The first 6 rows are patterns. Each new row is the sum of 2 different patterns, raised or lowered, with some noise. Before adding, each is slid sideways (what falls off one end comes back at the other) and multiplied by a number that may be negative. Names go in the order of the patterns.
In the rows, zero is written as 128.
Known rows, each followed by the names of its patterns:
[110 160  96 111 152 124 105 124  99 119 160 118  92  98 128 123  96 117
 108 117 147 147 126 138 138 138 109 147 128 147 145 147  94 148  96  98
  94 100 103 123 160]	j_808
[107 108 160 159 162 101 156 147 128  99 126 130 152 153 134 160 140 107
 153 154  94  92 156 109 100 100 119 103 108 150 137  95 114 130  96 160
 137  99 112 135 125]	j_148
[160 130 144 164  99 117 153  97 152 156 136 101 116 139 113 136  98 104
 127 104 144 119 145 140 134 143 107 108 142 119 134 156 138 129 148 135
 153 104 151 103 156]	j_548
[104 111 138 163 108 155 142 121 149 149 139 163 152 150 107 116 157 151
 122 104  94 119 130 144 124 142 122 147 139  94 119 136 132 156 114 106
 104 146 134  95 142]	j_639
[141 146 102 147 148 106 128 119 119  97 101 116 129 151 119  97  92 105
 145 152  98 103 145 110 155 143 163 142 144 114 138 162 111 134  96 118
 116  95 143 126 122]	j_332
[157 118 145 125 120 126 147 122 133 125 121 106 110 142 124  98 147 117
 154 105 110 108 136 108 136 118 139 120  96 131 112 158 100 113  98 133
 145 138 159  97 101]	j_873

New rows. What belongs after each?
[135 112 128 102  90 123  93 142 127 128  90 145  65  99  96  72  90 102
 139  77 125  76  98 151 104  72  87  71 116 159  84  64  97 101 127  93
 127 103 114 123 139]	j_808 j_332
[ 97 166 110  95 142 167 150 140 167 119 183 175 130 164 119 145 107 115
 128 128 175 155 109 129 123 123 146 122 107 144 106 181 126 187 120 120
 132 130 126 159 157]	j_548 j_332
[138 136 146 145 130 154 124 134 130 125 153 109 127 138 163 146 179 155
 151 168 169 141 183 163 174 145 151 141 175 120 110 101 120 130 154 167
 144 165 136 142 141]	j_808 j_639
[198 180 162 149 183 161 177 197 158 158 197 156 171 165 141 165 159 150
 172 163 190 197 155 172 163 207 183 199 192 161 187 186 160 151 180 180
 197 185 176 132 176]	j_548 j_639
[128 124 110 144 108 162 174 177 160 173 140  84 160 114 140 123 122 121
 134 114 151 123  86 149 169 137 121 133 140 159 153 123 101 115 129 109
 107 139 166 131 112]	j_808 j_148
[149 131 168 171 138 143 130 144 102 103 164 145 163 143 139  95 177 168
  94 154 113 119 124 149 114 169 177 129 133 129 131 190 186 135 100 149
 153 189 151 152 124]	j_639 j_332
[159  95 126 124 159 101 108  84  70 150 127 104 122 118 131 133 134  84
 108 127 114 132 165 146 106 140 155 121 113 113 121 159 165 113 153 140
 106  99 149 126 136]	j_548 j_873
[150 164 188 167 213 201 144 205 200 177 183 188 189 163 172 200 209 168
 132 149 174 149 160 181 169 144 168 173 120 147 187 176 173 145 146 125
 204 178 119 172 148]	j_148 j_639
[176 162 166 168 179 153 170 183 121 135 161 134 131 127 159 149 131 172
 154 114 138 154 121 169 145 148 128 172 134 121 139 164 150 191 143 156
 183 137 117 147 171]	j_148 j_548
[ 86 107 143 103 119 123 111 129  96  88 101 115 117 133  97 156 111 158
  82 107 124 122 101 168 111 115 132  78  72  96 133 134 139 126 139 130
 136 143 144  92 130]	j_808 j_548
[ 92 118  80 102  90 137 144  88 105  99 151 152 141 108  90 110  82 140
 117  86 148 112 108 116  94 114 137 129 101 115 155 115 125 129 126  73
 136  75 117 131 109]	j_639 j_873
[118 107 156 110 122 120 137 110 147 170 144 143 146  80 119 163 128 157
 127 107 127 131 114 124 104  88  77 109  92 144 105 106 142 120 156 114
 115 158 103 126 146]	j_548 j_332
[146  99 131  94 103 143 163 104 148 126 168 170 170 114  96 171  89 175
 154 100  98 163 106 138 142  83 116 145 119 105 110 172 147 116 116 118
 133 161 129 117 105]	j_808 j_639
[124 140  96 128 105 126 168 142 139 114 158 148 136 140 116 138 119 168
 120 125 110  93 103 111 111 112 160 111 157 107 131 162 115 113 147  91
 130 136 137 112 120]	j_808 j_873
[ 67 129  92 129 127 113  95 124  77 114 155  90 105  87  96 110  46 134
  74 118 140 118  88 149  91  68 121  61 111  94  79  63  89 130  77  75
  38  54 113  99  84]	j_548 j_332
[ 96  97 126 132 120  76  78 133 148 138  91  72 153 127 172 119 151 166
 122 133 148 146  74 147  66  99 117  73 117 109  83 112 118 118 152 114
  81 128 136 145 102]	j_639 j_332
[152  48  64  92  49 101 121 140  63 124  80  72 132  73  58  97  55 109
 125 107  79  79 117  80  56 103  76  96 146 129 102 130 118 135  64 140
  81 145 146 123  84]	j_808 j_548
[113 123 130 133 159 137 121 157 113 113 103 145 125 137 103 163 106 158
 100 109 150 115 113 133 159 118 175 107  95 116 132 162 139 123 131 144
 151 135 152 104 141]	j_548 j_873
[136 119 123 117 136 119 124 119 156 124 150 117  92 111 104 130 136  89
 147  97 143 109 104 111 117  98 145 138 120 157  99 106 137 130 139 100
 150 130 158 136 138]	j_548 j_873
[ 96 126  76 124 149 151  90  96 113  72 169 148  73 114 113 122 109 105
 132 151 144 101 149 153 134  85 122 145 126 149 107 164 145 118 135 156
  87  98 135 113 120]	j_148 j_873
[122 134 122 173 146  93 139 134 149 145 140  96 140 167 153 159 103 145
 196 162 142 165 154 143 141 140 153 163 159 132 153 168 127 138 184 111
 145 146 116 104 133]	j_148 j_873
[165 170 119 102 121 166 124 135 166 188 135 148 151 107 149  95 157 180
 141 115 195 170 130 152 178 199 151 182 136 152 151 202 154 128 164  91
 165 194 133 149 133]	j_148 j_873
[103 149 138  90 136 140 107 174 157  99 139 158 124 122 117 161 147 151
 109 165 170 133  95 116 128 170 174 125 149 159 109 178 171 133 117 173
 114 122 137 121 121]	j_148 j_332
[127  73 120  87 118  98 103 129 123 101 109  89 138 144 123  95 126 129
 105 115 141 113  92 122 100  92 123  84  96 122  76  99  69 149 132 106
  86 104 125 121 140]	j_639 j_873
[148 152 116 134 169 143 129 128  86 129 115 160 139 156 119 161 133 106
 114 143 154 153 129  90 127 157 154  97 133 102  94 159 178  93 161 131
 125 154 150 129 165]	j_639 j_873
[ 99 111 133 100 167 111 116 119 143 155 116 141 114 114 145  95 112 112
 116 131 137 127 121 133 122  75  96 141 119 116 130  93 127 112 107  79
 140  85 117 118 158]	j_639 j_873
[145 138 136 137 113 171 167 149 131 121 130 113 154 110 160 138 130 143
 122 128 155 140 131 128 136 133 145 138 129 149 128 127 128 145 119 146
 136 120 159 137 142]	j_808 j_639
[167 128 134 135 102 122 158 107 118 153 158 142 134 110  97 117 121 124
 130 131 104 190 149  97 135 169 144 152 150 164 111 102 169 135 162 142
  97 104 167 168 140]	j_148 j_873
[192  92 129 137 154 164 140 155 155 182 173 114 144 141 161 110  99  97
 110 155 165 116 153 120 122 132 101 103 132 111 180  97 137  84 116 135
  88 110 140 129 115]	j_548 j_639
[100 113 129  94 105 119 110  82 148 105 150 146 129  90  73 127  70 136
  95  70 108 105 122 120 125  91 117 143 111  91 120 122 119 141 122  94
 107 112 118  80 115]	j_808 j_548
[116 116 140 102 140 109 140 126 116 112 148 127 136  95 105 158 126 116
 100 120 117 115 101  90 114  82 116 145  87 140 106 122 140 105 100 121
 101 104 136 118 115]	j_332 j_873
[152 163 150 129  94 184 139 112 157 115 127 140 115 111 129 162 159 124
 141 163 157 179 173 131 137 132 149 163 141 130 189 148 145 135 126 181
 165 179 108 160 184]	j_639 j_873
[ 96 151 164 158 160 130 130 140 123 168 143 128 154 126 126 155 143 124
 121 136 157 110  95 125 145 133 107 122 140 141 120 124 112 137 110 106
 149 109 138 137 148]	j_148 j_873
[127 118 123  88  94 112 100 115 124  61 114 117 137  83  93 103 126  68
  91  74 133  79  66 109 111 130  81  78  64 106  97 105 145  63  65 152
 123  99 117 118 121]	j_148 j_873
[ 67  78  64 115  60 116 109  79  94 102  85  75  82  39  84 106  67  59
 108  63  89  94  81  73 126 112  76  98 118  96 121 106  81  50  73  94
  88  68  75  42  72]	j_808 j_639
[146 114 141 124 178 169 127 149 132 163 147 138 136 122 162 151 134 139
 131 139 138 137 124 120 129 175 137 152 117 135 132 143 123 160 131 133
 154 115 123 124 152]	j_548 j_639
[134 166 174 186 154 161 187 180 185 156 144 160 146 156 131 166 184 156
 151 153 136 147 178 146 207 178 197 159 196 172 150 167 118 177 150 159
 177 155 167 168 166]	j_808 j_873
[212 192 139 164 188 181 186 158 184 181 214 168 175 201 164 149 185 205
 180 212 193 196 201 181 203 220 176 173 181 160 182 180 170 149 142 186
 187 171 169 191 155]	j_148 j_639
[155 161 178 168 155 158 114 181 172 189 152 165 152 159 145 141 115 101
 147 126 169 144 162 109 128 144 129 116 165 137 122 162 148 141 155 160
 146 112 145 125 148]	j_808 j_639
[164 134 137 139 159 154 180 144 147 124 150 154 143 140 114 183 158 157
 137 111 145 137 179 148 119 171 121 160 158 136 105 159 120 134 151 142
 138 125 120 144 113]	j_639 j_873
[130 138 144 119 136  83 147 133 135 143  94  75 170 154  88 161  78  89
  81 128 114 130 121  82 159 131 155 148 124 161  95 116 124  99 116 162
  93 107 139 104 123]	j_548 j_332
[ 85  94  57  74  50  73 114  82  78  66  79  78  39 102  75  90 100 104
  29 106  62  37  47  46  49  53  89  53 106  62  55  78  51  41  82  66
  49  89  78  34  67]	j_808 j_332
[159 147  64 101 108 137 153 126  99 104 116 104 127 114 119 136 126 131
  95  97 109 154 149 113 103 161  95 146 122 112 107 131 102  79 142 106
 119 101  69  86  72]	j_639 j_873
[121  96  79 140 151 125 127 102  71 168 146  79 123  94 100  68  89 123
 153 131  65 153 124 144 103 126 150 120 137 127 127 106 124 117 116 113
  91 146 111 125 121]	j_148 j_332
[139 129 160 131 169 150 183 157 195 119 180 207 153 174 153 126 161 226
 176 132 157 169 192 164 167 174 152 201 180 164 180 175 202 172 184 181
 190 171 188 141 181]	j_808 j_548
[102 124  86 139  88 105 119 144 135 141 158 111  90 163 118 155 137 137
  95 157  95 104  95  97  88 109 162 108 130 114 102 164 103  93 106 109
 102 158 110 105  96]	j_808 j_873
[137  84  59 136  74  51  73 159 142 121  88 118 149 123  73 122  84 132
 107  93 125  95 100 143 110  76  60 100  71  72  53  84  50 103  97 132
  39  55  99  53  95]	j_148 j_548
[168 159 162  95 141 147 143 143 134 117 131 141 164 191 126 105 179 148
 140 129 197 141 134 109 145 153 113 167 123 107 122 116 131 166 146 132
 148 127 158 144 108]	j_148 j_332
[155 154 181 141 170 140 127 112 146 151 126 138 132 142 148 142 118 108
 161  96 188 183 147 170 147 142 114 156  94 169 149 119 146 174 153 153
 147 131 133 177 146]	j_808 j_873
[164 166 168 212 138 164 121 193 193 145 173 186 130 170 204 136 196 201
 181 127 168 177 164 186 151 121 179 122 161 134 164 160 169 203 136 170
 156 145 188 191 161]	j_808 j_548
[166 130 202 169 117 140 166 173 199 147 115 179 180 202 168 185 196 179
 168 174 161 132 164 129 142 142 155 150 157 138 151 151 173 153 201 171
 188 179 175 144 112]	j_808 j_332
[124 135 140 116 136  99 131 123 104 116 108 130 141 128  82 112 128 101
 127 106 117  87 107 114  98 131 115  94 105  90 117 122 105 100 112 111
 125 120 151 149 119]	j_639 j_332
[123 121 142 163 171 130 156 162 142 161  97 157 163 162 157 149 121 133
 149 153 145 152 138 106 173 180 153 160 141 131 134 185 172 147 170 146
 131 140 165 145 147]	j_639 j_873
[100 103  78 158 132 140 110 140 160 112 135 129 113  74 140 114  96 117
 126 127  99 103 121 123 154 154 109  90 128 172 170 135 145  90 125 130
 144 104 118 173 150]	j_148 j_639
[149 188 197 162 186 209 188 196 197 166 200 186 209 164 199 217 188 200
 207 151 161 195 154 190 191 196 154 173 176 162 175 181 154 196 184 208
 190 205 189 165 200]	j_808 j_548
[118 141 102 114  76  72 121 150  92  76  97 123  77  53  68 112  73 110
 125 131 117 114  95  68 120  80 116 141 103  54 155 108  56  91 104 108
 110 157 109 118  71]	j_808 j_148
[116  94  84 105 131 123 115 118 103 122 147  79 129 143 143 158 122 103
  80 144 106 109 141  85 108 140 151 120 146 112 119 157 153 128 151 158
 143 112 117 133 127]	j_808 j_639
[118 106 102 144 130 116 115  94 101 135 125  96 100 153 125 131 126 160
 153 162 127 136 142 121 126 112 112 116 129 147 124 125 122 152 126 158
 133 113 150 116 138]	j_639 j_332
[154 163 146 144 134 145 122 135 167 127 161 148 124 147 119 135 161 139
 163 123 140 162 146 136 147 117 122 141 145 140 116 152 143 120 129 104
 138 173 133 152 171]	j_808 j_873
[135 117 147 132 190 136 201 198 191 177 158 161 139 193 133 171 152 148
 171 161 166 160 149  94 149 174 190 144 132 194 156 192 168 139 153 142
 141 144 131 156 150]	j_808 j_332
[135 127 125 145  90  79 137  84 133 120 129 123 125 118  88  91 153 123
 112 138 139 141 167 138 150  93 151  91 158 144 120 164 167  91 112 134
 103 165 169 121  96]	j_548 j_639
[134 128 100 113 155 164 121 177  89 115 170 142 113 132 130 142 127 103
  86 135 112 116 116 148 122 124 125 125 129 115 130 156 103 123 161 174
 122 158 134 167 120]	j_808 j_148
[ 98 123  69 123 127 111 116 113 141 119 156 111 128 109 119  96  99 118
  73  78  99  91 121  94 111  96  74 115 145 114 128 143 102 130 136 140
 138 117  97 158 156]	j_639 j_332
[125 148 105 129 141 118 124 107 164 153 126 120  80  99 140 129 126 161
 128 140 152 105 141 107 150 122 140 138 107 153 162  71 125 131  82 154
 177 116 119 123 129]	j_548 j_639
[159  86 186 162 129 136 157 133  87 125 137 186 176  87 162 167 133 126
 137 108 161 182 158 163 147 135 164 171 107  81 144 114  97  97 114 123
  96 152 124  86 103]	j_808 j_148
[104  99 127 142 116 123 112 111  96 146 102 122 133 133 113 158  93  89
 107  94 111 123 120  67  81 111  67  98  62 101 116  64 107 104 141 145
 121 120  77  92 109]	j_548 j_639
[146 134 130 178 141 148 196  94 141 195 144 141 135 148 133 170 119 133
 144 121 139 122 173 153 123 177 121 156 136 123 133 175 137 156 153 163
 158  99 167 113 196]	j_548 j_873
[137 110 108  80 117 114 134 159 100  77 138 127 122 128 118 105 110 121
 101 102 112  79  85 120  87  69 118 118 147  73  82  99 138 118 128 101
 114 108  75 121  87]	j_639 j_873
[159 152 141 148 170 165 172 179 155 154 187 174 132 172 123 146 115 137
 163 174 143 124 154 159 194 178 155 179 161 149 174 153 135 157 149 123
 166 160 152 151 175]	j_639 j_332
[143 160 152 154 122 126 117 151 141 128 143 123 119 140 160 147 153 170
 153 177 176 165 173 143 169 109 152 175 149 141 137 120 151 149 139 145
 171 154 157 153 134]	j_808 j_639
[121 134 113 114 157 179 114 153 129 134 150 160 134  84  86 143 135 132
 145 102 107 161 142  88 116 144 142 112  83  74 125 110 107  96 157 103
 106 106 126 100 114]	j_148 j_639
